The rows are grouped in 2 ways, from coarse to fine. Each group lies inside one group of the grouping before and may be the whole of it. The rows also spread widely along 5 directions, which tell nothing about the answers.
In the rows, 128 means zero.
Some rows, each with its group in each grouping after it:
[123 162 120 173  96 152  83 112  69 141  88  61 128 101 152 133 167 158
 180 116] -> guva zepir
[107 119 123 133 128 175 157 142 102 150 135 113 117 154 124 128 157 177
 126 134] -> zive gaki
[100 111 125 135 119 184 126 133 118 165  92  92 115 139 118 150 134 134
 139 149] -> zive voron
[105 132 144 140 153 168 142 144 108 188 125 105 129 152 128 128 104 175
 172 125] -> zive Nobe
[108 148 139 172 113 189 107 125  89 145  96  64 123 128 170 125 162 169
 160  90] -> guva Ruva
[121 145 140 177 105 118 101 115 107 143 121  93 127 112 141 121 140 147
 180 113] -> guva bako
[122 126 123 126 108 168 134 140 130 142 135 105 130 173 119 136 133 161
 143 114] -> guva Ped
[107 140 149 160 154 140 156 141 103 183 150 108 136 141 138 116 120 189
 179 114] -> zive Tiza
[114 134 122 165 120  91 135 136 112 128 181 134 132 119 139 113 169 185
 179 150] -> zive Tiza
[118 142 136 177 101 122  99 118 100 132 117  87 130 110 127 127 156 160
 175 121] -> guva bako
[103 120 151 119 162 187 162 149 118 192 138 113 128 180 127 123 103 176
 152 118] -> zive Nobe
[101 103 124 125 117 167 144 138 128 140 124 120 118 147 131 138 157 156
 127 138] -> zive voron
[104 130 105 127 107 159 136 141 105 123 133 112 123 128 131 118 189 186
 140 150] -> zive voron
[103 107 147 122 143 190 164 145 137 158 161 132 124 197 139 122 122 164
 127  80] -> guva bako
[103 116 135 136 128 169 135 134 121 187 107 102 125 145 103 154  97 143
 160 142] -> zive voron
[105 100 130 141 111 155 123 120 132 149  89 109 103 122 146 141 140 118
 139 157] -> zive voron
[107 151 128 146 127 202 128 133  79 177 100  68 134 158 125 133 129 173
 163  87] -> guva zepir

New rows, each followed by its group in each grouping:
[108 136 123 150 133 185 146 141  87 132 130  86 131 139 155 108 197 193
 133 111] -> zive Tiza
[116 136 126 145 120 175 122 123  89 146 102  87 128 144 157 123 149 153
 148  99] -> guva zepir
[121 125 130 147 130 135 148 137 123 156 159 117 133 141 111 148 123 156
 167 145] -> zive Tiza
[113 143 138 178 122 127 116 122  92 149 120  88 128 104 137 130 147 163
 177 137] -> zive Tiza
[103 109 134 121 137 226 165 143 135 175 128 102 130 204 113 138 115 156
 118  85] -> guva bako
[113 110 141 123 146 140 177 146 140 165 179 150 134 174 102 142 111 163
 152 139] -> zive Tiza
[116 149 140 177 111 124 109 121  93 147 127  94 131 118 145 122 142 166
 177 107] -> guva bako
[119 135 141 188 121 103 100 118 104 157 115 100 121  89 137 144 133 139
 189 154] -> zive Tiza
[118 105 128 147 103 184 123 123 119 135 103  91 126 155 119 141 149 129
 135 111] -> guva bako
[ 98 132 128 127 122 135 142 141 120 144 149 134 123 135 134 116 153 183
 156 147] -> zive voron
[120 126 137 142 110 146 124 134 127 152 152 121 119 148 137 143 134 158
 163 114] -> guva Ruva
[115 123 147 159 142 132 135 129 117 171 141 117 126 131 122 144 119 146
 172 138] -> zive Tiza
[108 147 145 150 150 143 134 145 102 172 137 104 124 137 129 112 119 182
 186 129] -> zive Nobe
[102 151 133 149 136 147 131 142 100 177 122  90 138 123 117 130 126 182
 176 134] -> zive voron
[110 120 131 143 130 177 113 127 101 144  91  81 118 128 136 132 151 155
 152 144] -> zive Nobe
[117 132 139 158 116 169 124 125 122 178 113  90 134 156  97 154  95 138
 162 114] -> guva bako
[108 132 138 141 123 116 150 139 132 127 190 142 127 161 155 104 163 183
 149 103] -> guva bako
[113 138 113 135 113 165 138 152 102 132 144  89 140 145  84 141 174 185
 152 145] -> zive Tiza
[113 121 119 133 129 163 153 142 106 153 131 118 118 140 120 137 148 167
 135 139] -> zive gaki
[120 115 136 129 120 158 124 118 130 174 122 119 129 173  96 170  93 114
 164 119] -> guva zepir
[ 99 161 144 151 149 142 135 151  88 183 134 103 140 122 137 108 121 205
 179 116] -> zive voron
[ 94 167 124 145 131 131 142 159  85 170 160 103 140 128 112 108 145 219
 178 128] -> zive voron
[121 132 138 180  91 135  85 115 118 149 103  83 123 119 122 165 128 124
 188 132] -> guva Ruva
[115 122 114 119 106 167 132 127 102 126 135 115 127 168 135 131 173 165
 132 114] -> guva zepir
[121 134 135 154 110 136 123 131 121 139 139 111 132 142 120 135 147 157
 153 117] -> guva bako
[ 99 105 133 127 143 154 182 145 121 126 183 145 119 162 177  97 188 197
 126 115] -> zive Tiza
[114 102 154 140 127 163 141 132 143 167 139 131 114 171 159 145 116 131
 151  99] -> guva Ruva
[108 119 147 157 145 145 128 110 106 147 120 122 121 137 201 111 133 142
 147  91] -> guva zepir
[112 139 132 152 114 154 137 139 106 145 141  89 131 150 124 126 142 167
 152  95] -> guva bako
[111  81 176 154 139 138 133 109 169 182 130 146 115 169 139 157  65  90
 154 110] -> guva bako
[106 116 125 141 135 127 161 142 108 130 169 150 116 139 147 105 167 189
 134 139] -> zive gaki
[105 137 142 164 131  91 115 130  99 133 151 129 119 102 177  98 165 180
 181 146] -> zive Nobe
[105 129 136 144 131 174 153 137  99 128 148 105 122 160 171  98 168 182
 136  81] -> guva bako
[125  84 134 152 110 128 121 108 135 123 122 131 113 120 134 153 159 110
 143 163] -> zive Tiza
[120 142 135 179 105 138  99 116 101 135 115  86 129 115 140 129 150 154
 170 112] -> guva bako
[ 96 134 129 125 143 174 162 152 101 171 139 110 131 151 131 121 133 191
 150 115] -> zive voron
[112 118 135 135 123 184 143 132 125 155 127 104 131 171 106 141 126 148
 134 104] -> guva bako
[107 101 148 139 152 159 165 135 127 158 148 136 120 156 152 131 135 158
 143 120] -> zive Tiza
[115 149 119 137 118 216 113 131  78 165  79  52 133 163 103 149 133 157
 144 101] -> guva zepir
[111 131 135 139 142 199 132 139  95 158  97  78 120 146 134 123 136 170
 147 129] -> zive Nobe
[110 129 142 162 109 151 110 131 111 140 124  99 119 137 158 135 148 156
 164 107] -> guva Ruva
[114 113 104 107 112 175 164 155 121 114 162 113 129 168  90 140 187 186
 124 146] -> zive Tiza
[ 98  96 129 110 128 198 153 132 134 148 104 121 109 165 140 141 148 135
 111 135] -> zive voron
[116 133 146 149 128 147 135 138 125 161 148 119 122 152 147 137 129 164
 163 102] -> guva Ruva
[108 117 132 150 111 170 110 118 112 159  70  85 113 122 117 162 129 120
 149 155] -> zive voron
[117 157 137 178 121 100 106 113  83 145 127 110 134 100 174 107 143 169
 191 108] -> guva zepir
[112 140 140 140 150 161 144 147 108 190 129  95 129 157 100 132 103 178
 177 137] -> zive Nobe
[112 127 131 145 119 154 123 124 109 153 123 110 126 149 149 134 135 151
 160 112] -> guva zepir
[105 125 139 141 151 166 137 139 107 154 129 110 122 144 152 114 143 177
 157 127] -> zive Nobe
[109 112 129 145 111 171 134 121 125 137 120 112 118 151 147 135 155 144
 130 106] -> guva bako
[109 110 130 137 137 157 153 138  99 145 129 121 112 136 157 115 161 166
 131 127] -> zive gaki
[121 133 107 113  97 154 142 139 112 105 158 111 128 163 142 109 182 191
 129 110] -> guva Ped
[115 137 123 144 116 173 117 128  92 140 106  88 124 141 150 123 167 167
 143  98] -> guva zepir
[116 113 113 125 104 133 142 137 123 108 169 126 123 146 118 137 188 165
 137 162] -> zive Tiza
[107 100 140 136 146 157 156 140 131 170 130 145 117 152 135 137 113 142
 138 136] -> zive gaki
[118 154 141 178 107  99  88 109  90 143 121  98 141 104 150 130 137 150
 192 122] -> guva zepir
[107 109 122 138 122 125 153 141 119 144 154 144 113 145 126 136 159 161
 142 152] -> zive gaki
[115 143 134 154 123 145 135 139 112 161 136 101 136 153 147 110 121 177
 171  94] -> guva Ped
[113 129 131 151 128 126 146 139 106 158 148 130 119 124 128 129 141 171
 160 145] -> zive gaki
[116 120 133 138 108 174 137 133 124 140 125 105 123 165 126 131 156 157
 131 113] -> guva bako
